The rows come from 6 hidden closed curves, with some noise, and rows from the same curve form a group. Each curve winds through 8 dimensions. The rows are also pushed far along 6 directions, which tell nothing about the answers.
In the rows, 128 means zero.
Known rows, each followed by its group:
[141 145 144 144 103 161 108 126 116 111 185 144 157 142  86  84 146 175
  90]	Z_534
[169 110 102 114 144 135 151 128 129 110 122 140 128 113 149 138 134 108
 192]	Z_969
[ 92 138 177 155 139 115 109 148 127 137 125 121 112 149 115 163 129 152
  82]	Z_969
[153 158 139 110 109 150  93 143  90 102 138 165 147 144  72  77 135 174
  82]	Z_534
[150  94 152  82 134 161 100 114  94 136 119 127 206 109  22  62 104 104
 127]	Z_969
[ 97 139 156 132 124 110 127 142 145 155 140 129 141 141 116 140 122 146
  90]	Z_204
[109 128  61 151 104 133 162  93 143 126 155 140 182 181 129 100 156  95
 101]	Z_280
[153 114  42  94 118 160 136 136 134 109 159 108 189  61 133 131 151  84
 164]	Z_969
[137 155  93 121  96 113  95 112 103  98 101  89 131 103 111 184  98 168
 142]	Z_919
[132 137 138 141 178 164 158 139 167 143 165 174  87 163 132  66 150  97
 137]	Z_49
[174 116 143 135 105 148  81 121 101 109 193 163  97  96  79  97  93 122
 134]	Z_280
[159 133  68 122 109 125 137 105  89  95 108 107 212 129 117 142 139 153
 157]	Z_969
[144 125 168  91  81 108  73 131  76 113  99 119 130 101 101 120  98 162
 117]	Z_49
[115 142 126 110 114 112 118 127  95 125  64 162 149 183 124  69 130 136
 109]	Z_919
[102 125 151 106 168 111 164 130 139 124 102 171 142 177 111  93 149 121
 138]	Z_919
[103 137 120  96 157 133 134 128 122 115  42 151 168 185 101  85 151 129
 121]	Z_204
[159 137 142 108 131 160 104 155 127 110 136 167 114 136 123  77 155 123
 109]	Z_49
[124 171 153 202 130 128 136 129 130 131 207 135  82 141 141 112 132 185
  82]	Z_969
[109 155 143 140 177 113 144 133 153 103  90 156  92 183 149 106 153 140
 150]	Z_919
[137 172 124 210 115 104 113 117 105 110 149 145  96 180 139 135 133 196
  81]	Z_280
[110 187 172 186 140 111 107 126 123 110 134 130  75 183 130 116 127 195
  89]	Z_919
[112 107 173 122 181 136 150 120 139 144 113 150  89 165 100 103 122  83
 145]	Z_534
[119 108 128  89 130 141 147 120 141 151 153  78 135  62  97 181  99 111
 152]	Z_280
[152 138 137 124  86 169  99 120  86 122 174 100 151  87  81  97 121 167
  89]	Z_204
[151 173  81 132 121 122 121 134 141  96 111 141  91 133 169 144 132 149
 143]	Z_919
[114 103 139 101 161 133 140 131 172 153 175 144 133 102  96 122 104  53
 157]	Z_49
[151 132 176 117 136 122  78 155 111  98 106 155  99 118 119 135 118 166
 152]	Z_534
[126 126 129 119 144 112 121 128 127  90  47 143 128 173 167 125 158 131
 159]	Z_280
[110 121 171 103 116 130 115 113  64 160  64  61 157 133  71 160  99 153
  92]	Z_534
[126 113  81  92 100 149 148 114 135 131 126 127 168 112 131 131 130 107
 141]	Z_280
[136 101 198 105 152 125 110 158 125 134 152 188  60  99  99 109 102 117
 141]	Z_919
[ 99 120  82 125 158 129 184 123 174 145 164 110 149 102 139 159 139  91
 154]	Z_919
[ 98 131 133 175 144 129 136 113 135 136 131  74 190 160 121 152 156 140
  94]	Z_49
[129 114  98  95 140 138 175 111 152 134 113 128 138 129 132 140 129 107
 175]	Z_280
[ 73 110 178 145 143 148 147 109 152 173 144 108 185 191  71 118 137 113
  79]	Z_534
[110 146 104 136 107 147 111 127 118 132 169  92 190 122  97 119 144 124
  73]	Z_49
[ 63 122 124 134 156 128 161 111 157 166 130  77 178 140  93 161 126 100
 108]	Z_919
[103 112 187 105 128  90  95 153 121 141  37 144  83 151 157 145 117 124
 121]	Z_204
[129 142 103 100 137  83 143 129 141 100  94 171 145 155 149 115 132 127
 169]	Z_49
[103 105 171 145 121 133 143  95 114 173 128  66 130 127  94 186  90 145
 115]	Z_280
[ 90 118 153 151 175 165 170 133 179 141 163 135 117 175 126  98 177  85
 115]	Z_969
[168  91 149 127 132 162 122 122 127 132 216  96 125  35  85 139 107 110
 147]	Z_969
[129 159  99 137  81 119 113 119  97 114 141  97 119  91 142 156 113 188
 118]	Z_280
[ 83 120 143 162 133 136 174 101 146 173 134 116 147 188 124  88 144 111
  77]	Z_969
[145 138  87 132 118 110 121 142 137  96 115 154 113 126 172 166 149 134
 133]	Z_280
[112 113 164 155 141 129 163 112 147 159 140 100  86 132 139 184 112 140
 134]	Z_280
[118 149 149 112 139 111 138 146 137 110  71 165  88 177 164 112 159 159
 129]	Z_534
[125 150 148 157 111  94 115 131 103 112  64 165 101 203 164 118 142 185
  96]	Z_204
[149 133 153 108 135 121 129 140 118 132 117 130  62  90 137 161  98 161
 159]	Z_204
[113 109 193 117 170 127  92 166 140 131  87 172  82 143 116 115 127 100
 126]	Z_969
[ 95 129 109  88 171  92 149 145 157 114  74 122 149 132 148 189 143 101
 170]	Z_534
[160 136 104 121 116 117 130 127 136 105 178 146 118  85 153 102 118 121
 171]	Z_49
[111 112 138 166 123 155 124 133 145 152 174 127  81 107 131 149 130 116
  77]	Z_204
[126 130 127 125 104 143 100 132 109 126 150 108 133 113 102 149 130 131
  91]	Z_49
[148 100 153  93 126 161 120 127 115 137 164 119 141  93  68 132 112  95
 122]	Z_534
[142 146 128  69 147 100 117 142 117  98  48 170 124 153 135 102 122 122
 175]	Z_280
[167 134 114 109 100 103  69 143  83  82  86 140 115  85 145 134 112 169
 163]	Z_49
[163 140  91 146 120 141 144 128 120 121 140 120  94  98 178 144 132 154
 150]	Z_204
[121 124 145 119 151 123 150 141 172 120 145 164  53 129 184 106 142  97
 172]	Z_534
[ 79 128 159 171 159  82 182 120 156 161 102  87  76 151 187 210 127 145
 134]	Z_969
[148 149 107 152 107 137 105 109  98 112 160 163 154 157  85  77 117 146
 103]	Z_280
[127 112 213  95 117  96  72 144 107 117  79 139  69 118 136 106 104 124
 137]	Z_49
[ 86 114 138 119 121  75 138  99  96 140  64  94 173 157  95 202  96 146
 133]	Z_919
[ 79 155 109 158 121 104 143  99 110 126 135  76 214 164  94 149 137 155
  90]	Z_969
[133 142 120 138 101 140 118 140 135 139 200 133 153 103 105 118 128 153
  91]	Z_204
[109 125 118  92 163 103 143 145 140 121  59 106 109 117 186 159 145  89
 173]	Z_534
[121 105 121 114 143 135 133 106 150 148 129  81 122  95  99 190  86  84
 169]	Z_919
[146 109  67  99 149 147 166 115 156 129 143 161 171 131 112 105 130  63
 175]	Z_919
[168 126  27 152 128 168 191 108 158 115 202 138 126  94 181 130 160 100
 167]	Z_204
[158 147  99 129 128 166 135 117 116 114 184 124 190 129  78  95 142 149
 123]	Z_49
[100 117 149  55 137  85 145 142 121 129  23 103 119 136 153 183 123 111
 174]	Z_969
[ 82 154 137 153 157 120 144 134 140 124 118 139 150 202 119 118 157 128
 110]	Z_969
[130 146  36 156 120 128 169  98 140 127 171 122 177 142 136 124 141 111
 130]	Z_280
[168 116 126 113 120 146 100 141 120  86 154 174 108 115 123 101 147 107
 137]	Z_534
[116  82 191 121 160  94 131 120 119 152  68  87 104 122 133 210  88  97
 180]	Z_969
[133 144 112 138 131 114 145 143 126 109 173 144 123  97 141 146 142 165
 131]	Z_919
[ 88 114 166 121 119 121 115 107  94 137  67 108 180 189  76 101 129 128
  94]	Z_969
[148 168  99 124 108 141 111 147 111 118 151 138 160 107 105 122 128 186
  95]	Z_204
[ 75 163  66 130 137  86 198 114 152 139 119 118 163 159 169 150 144 131
 132]	Z_919
[ 94  96 160 101 142  87 153 128 148 158  63 104  91 126 166 198 110 105
 162]	Z_204
[143 140 120 192 138 148 143 115 131 129 214 113 121 114 120 163 128 154
 118]	Z_534
[109 118 212 145 142  93 109 132 124 126  85 162  32 171 129 145 109 147
 122]	Z_919
[127  97 150  88 136 128  87 120 126 107 101 171 122 138  57 105  99  81
 155]	Z_919
[164 114  87  87  84 105 110 114 101 104 133 110 192  67 122 132 102 125
 172]	Z_49
[121 144 130 145 157 168 116 146 139 143 132 169 179 178  90  52 154 127
  76]	Z_204
[153 149  87  85 121 105  99 134  79  72  56 172 129 136 128 101 127 148
 167]	Z_534
[108 152 143 117 100  86 102 143 112 132 118 101 149 105 126 179 108 179
 107]	Z_204
[146 129 184 200 117 106 102 129 116 118 150 103  71 106 179 150 122 194
 121]	Z_49
[130 146 132 144 100 140 120 122  95 148 118  84 144 123 108 168 117 198
  81]	Z_280
[149 117 128 158  99 151 116 107 117 117 195 108 151  99 111  84 133 145
 117]	Z_49
[130  83 187 110 131 103 101 123 101 121 104 154  94 124  81 153  89 119
 154]	Z_919
[134 125 184 106  87 111  60 131  57 109  54 144 119 161  96 106 110 165
  96]	Z_534
[112 147  87 133 150  96 163 112 122 105  47 142 202 214 142 124 163 145
 141]	Z_969
[114 131 162 140 147 139 129 134 129 158 135  99 100 130 117 166 119 136
 111]	Z_49
[102 140  56 118 101  99 136 103 113 105 104 107 204 140 137 140 139 119
 131]	Z_204
[ 77 122  92 146 136 145 195 103 178 177 154 111 148 156 140 134 142  90
 107]	Z_280
[103  87 135 144 149 142 142 139 189 153 188 112 133  96 134 173 144  68
 122]	Z_204
[130 100 115 144 169 162 182 111 158 163 170 123 122 127 121 133 129  74
 151]	Z_534
[143 153  88 155  84 102  88 119  79  99 113 112 143 127 131 157 125 176
 100]	Z_280
[110 161 113 110 127 123 156 134 123 139  58 134 166 195 148 107 156 168
 105]	Z_534
[ 97 143 171 174 141 108 113 125 128 130 111 107 155 165 130 108 141 170
  90]	Z_49
[131 130 172 131 134 120 109 152 143 114 141 127  78 107 165 127 142 134
 132]	Z_204

New rows, each followed by its group:
[143 115  97  94 135 152 102 143 123 104 108 162 182 118  95  66 153  99
 126]	Z_969
[131 138 138 174 156 117 157 136 156 141 143 113 117 141 179 172 146 155
 137]	Z_204
[150 126 153 119 115 127 105 125  96  98 140  82  74  48 131 190 104 166
 157]	Z_204
[148 155  50 121  80  98 126 111 100 101 161 108 170  77 143 146 108 161
 158]	Z_49
[156 143 104  98 110 120 119 132  89  87 105 126 120 110 131 144 139 151
 135]	Z_534
[127 113 130 143  97 142 138 114 140 147 198  87 127  87 144 123 129 107
 112]	Z_49
[146 121 123  66 119 169  97 137 100 129 107 132 197 127  66  66 132  97
 114]	Z_49
[141 146  70  97 132 126 145 127  93 106  37 140 168 173 150 102 163 128
 131]	Z_534
[108  97 144 104 111 139 113 120 128 154 140  72 154  82 128 144 109  82
 148]	Z_534
[ 85 122 132 160 132 137 170 114 170 172 180  84 169 147 136 145 150  99
  77]	Z_49
[124 111 215 120 160 141 109 151 126 140 116 136  59 124 105 120 113 123
 141]	Z_969
[128 175 179 185 140 123 106 134  96 109 140 143  56 165 129 103 133 199
  86]	Z_534
[149  75 189 137 123 121  83 134 101 136 105 124  69  92 135 153  95 105
 140]	Z_969
[134 106 104  86 123 121 104 117 115  97  65 139 145 130 104 126 120  98
 171]	Z_919
[119 129  69 163 146 145 168 125 166 132 164 113 158 116 171 116 172 103
 118]	Z_969
[162 128 103 137 139 143 165 142 156 120 146 146  88 123 202 140 165 120
 157]	Z_534
[165 107 108 105 141 170 125 111 126 128 155 135 145  98  70  95 100  89
 175]	Z_919
[114 122 155  94 132 160  95 117  97 128 115 134 147 124  39  77 105 113
 100]	Z_204
[113 138 190 111 131  84  91 142 105 112  66 151  55 147 150 128 103 152
 150]	Z_534
[145 132  72 154 162 151 169 143 196 101 211 189 111 129 161 119 177  95
 152]	Z_534
[160 168  94 147 116 115 130 139 110  75 144 170 100 149 169 115 150 167
 154]	Z_969
[140 157 140 104  95 111  79 120  72  87 136  69 169  78 107 139 107 180
 154]	Z_534
[191 136  74 138 140 162 156 144 141  81 158 189 119 140 159 100 180 141
 166]	Z_969
[ 92 113 155 120 145 144 122 112 115 147 143  90 196 140  50 112 114  90
 119]	Z_969
[112 120 105 130 168 134 171 115 174 142 132 110 130 137 153 140 136  66
 166]	Z_919
[126 109 103  86 137 111 149 118 119 117  63 119 180 135 116 149 132 117
 167]	Z_969
[103 100 146 124 169 168 139 124 155 157 149 145 180 162  54 100 136  75
 103]	Z_534
[102 112 166 111 145 105 123 127 155 131  98 167  82 166 106 137 109  92
 132]	Z_919
[156 107 112  82 139 138 144 147 140 120 132 196  95 109 152  74 137  79
 167]	Z_919
[ 89 102 163 191 139 108 149 108 140 161 130  71 100 134 170 183 128 112
 111]	Z_969
[125  99  88 120 102 112 156  96  99 132 102  81 184 117 132 181 126 121
 149]	Z_919
[124  83 104 137 109 147 157 101 137 136 167  80 160 106 132 156 144  74
 138]	Z_969
[104 130 182 137 115 118  97 100  84 131 107 121 155 179  69  93 102 156
 111]	Z_534
[142 184 138 179 134 121 134 133 120 107 161 143  93 154 161 121 140 208
 123]	Z_534
[148 177  98 170 134 120 139 138 112  82 134 131 135 158 168 140 168 192
 133]	Z_969
[122 119  99  93 121 111 104 118 110  89  60 119 150 126 150 116 137 103
 173]	Z_280
[113  82 101  76 116 139 123 101 141 135 113 104 170 113  90 130 112  33
 152]	Z_919
[179 138  99  77 111 110 127 133 102 105 121 109 133  40 141 137 104 158
 172]	Z_969
[142 159  57 120 105 144 150 129 110  86 151  85 176 100 145 158 166 164
 153]	Z_969
[118 116  81 118 150 131 184 103 145 152 134 122 190 147 118 133 126  84
 156]	Z_919
[160 129 155 149 116 150 115 137 115 127 176  92  89  91 132 177 129 159
 113]	Z_49
[117 154  92  66 105  86  99 134 107  76  48 115 211 139 156 117 144 140
 178]	Z_534
[164 116 159 106 120 107  75 145 112  84 124 115 110  50 142 131 113 149
 176]	Z_49
[108 152  97 128 141  77 147 119 136  89  85 134 162 171 167 165 147 150
 175]	Z_534
[154 112 135 124 127 130 104 136 131 110 140 156 115  94 129  88 122 134
 154]	Z_49
[115 112  98 105 143 138 164  93 132 135 154 101 207 133  78 123 122  84
 164]	Z_534
[ 83 124 161 143 132  66 149 119 134 141  94 117 108 166 149 196 115 131
 119]	Z_969
[106 101 147 178 155 180 152 121 154 176 163 131 127 175 126  90 156  73
  74]	Z_534
[ 93 127 104 100 155 102 174 140 173 137  85 114 119 151 183 195 160  87
 144]	Z_49
[ 95 155 165 156 173  91 129 142 149 123  82 187 109 231 132 126 147 143
 102]	Z_49
[121  99 167 115 139 159 136 108 134 177 129  92 126 128  92 124  94  74
 130]	Z_919
[113  87 152  94 176 146 136 142 178 127 102 149 112 129 134 126 151  55
 163]	Z_280
[144 123 116 135 112  86 139 122 141 114 156 115 118  86 173 178 115 134
 166]	Z_49
[126 138 162 148  92 133  98 124  80 137 129  49 134  95 120 173 116 184
  82]	Z_919
[ 99  82 129 166 146 129 186  99 183 189 166  99 146 140 162 140 128  53
 133]	Z_49
[120 152 121 143 168 120 147 136 173 123 104 149  80 166 173 127 139 105
 152]	Z_919
[131 128 122 123 161 141 164 124 150 135 144  88 140 124 141 158 145 107
 156]	Z_49
[132  97 117 167 122 149 161 103 123 145 151 134 147 159 121 122 145 121
 109]	Z_919
[121 165 127 185 102 152 105 122 102 140 165  80 120 115 114 137 119 192
  68]	Z_919
[133 134 185 171 167 121 128 141 138 125 119 162  84 165 129 116 142 171
 103]	Z_969
[104 178 144 166 143 109 137 118 112 108 111 114 125 187 147 106 153 188
 110]	Z_534
[112 123 160 109 131 119 146 140 138 133 116 104  87 118 153 162 136 123
 137]	Z_969
[ 85 140  90  94 145 113 148 120 153 133 106 119 148 131 122 129 119  90
 153]	Z_919
[ 91 135  79 121 124 122 174 102 142 143 128 109 175 153 142 115 138 100
 141]	Z_534
[124 111 175 177 140 145 104 123 127 135 162  86 141 121 106 149 135 139
  99]	Z_49
[102 162 185 192 150 124  83 144 114 116 101 142 107 198 132  85 155 179
  68]	Z_49
[133 156 121 132 104 137 109 116 106 100 171  82 139  87  97 137 121 174
 119]	Z_919
[ 91 178 131 159 146 104 150 120 123 134 108 145 155 203 126  78 141 168
  87]	Z_969
[126 136 144 160  76 140 108 107  95 144 170 102 167 135  89 105 121 173
  58]	Z_49
[155 138  72  97 118 127 133 110 112  84 147 134 187 113 108 115 130 129
 187]	Z_534
[150  79 168  99 133 151 105 123  94 136  99 113 154 117  66 144 104 105
 154]	Z_969
[152 147 126 137 104 146  78 134  92 112 140 110  98  82 116 121 107 168
 120]	Z_919
[148 112 146 153  74 156  97 101  98 132 212  81 153  82  94  95 115 138
  94]	Z_49
[106 106 141 136 134 126 150 112 104 150 102  60 183 126 124 169 137 131
 123]	Z_919
[153 191 102 172 128 123 138 136 106  93 136 156 125 171 161  89 160 200
 116]	Z_969
[172 145 135 123 111 153 117 126 100  94 151 161  91 118 110  84 127 173
 128]	Z_204
[142 126 173 179 144 173 114 145 145 119 238 159  69 123 102 105 141 121
 113]	Z_969
[102 120 230 116 154 118  90 147 103 140  75 120  74 143  96 124 102 144
 127]	Z_969
[136 119 116  84 129 158 136 126 140 131 151 117 169 100 123  82 130  89
 172]	Z_534
[183  99 183 108 118 197  63 139 106 109 174 137  79  69  64  65 113 114
 131]	Z_919
[ 92 120 155 108 108  83 113 115  86 147  59  85 141 133 129 166  96 130
 124]	Z_919
[188 133  87 131 118 138 145 122 110 110 135 167 126 118 142  91 132 158
 149]	Z_969
[106 100 197 137 138 114 127 107  96 148 148  86 143 113  72 158  95 138
 126]	Z_919
[112 100  82  53 140 147 176 116 152 148 132 106 210 109  86 138 135  44
 150]	Z_534
[ 88 130 100 143 120 100 142 115 128 128  76 124 140 170 153 167 142 132
 104]	Z_204
[185  99 132 111 110 135  81 139  99  86 110 166  90  97 129 126 122 123
 163]	Z_919
[121 137  92 130 131 140 153 114 122 124 126 166 182 199 106  72 146 104
 129]	Z_969
[120 121  97 162 133 116 148 122 157 108 186 104 108  91 161 206 146 121
 147]	Z_534
[145  90 197 109 135 139  87 131 115 136 131 159 104 122  84 106  88 108
 160]	Z_534
[109 130 149 185 103 156 129 108  97 135 154  80 158 174 107 142 152 156
  77]	Z_969
[150 132  76 103 112 112 124 126 120  98 102 127 206 106 136 111 139 146
 157]	Z_49
[152  99 150 139 138 166 107 127 117 115 174 115  98  93 110 115 136  91
 131]	Z_534
[ 96 123 176 148 156 132 140 128 116 149  71 115 150 203 102 150 139 146
 104]	Z_969
[153 130 140 124  99 120  76 143 100  81 120 130  85  93 168 121 137 148
 148]	Z_534
[102  80 164 129 120 152 155 107 131 183 129  93 146 156 110 126 127  68
  99]	Z_969
[ 99 110 218 107 128  93  82 139 115 133  77 112 113 136 106 144 107 124
 107]	Z_49
[107 147 136 127 153 103 164 123 114 125  64 133 155 191 140 114 155 166
 130]	Z_919
[ 98 146 122 128  99  94 144 122 109 147  61  89 155 166 173 176 135 169
 107]	Z_534
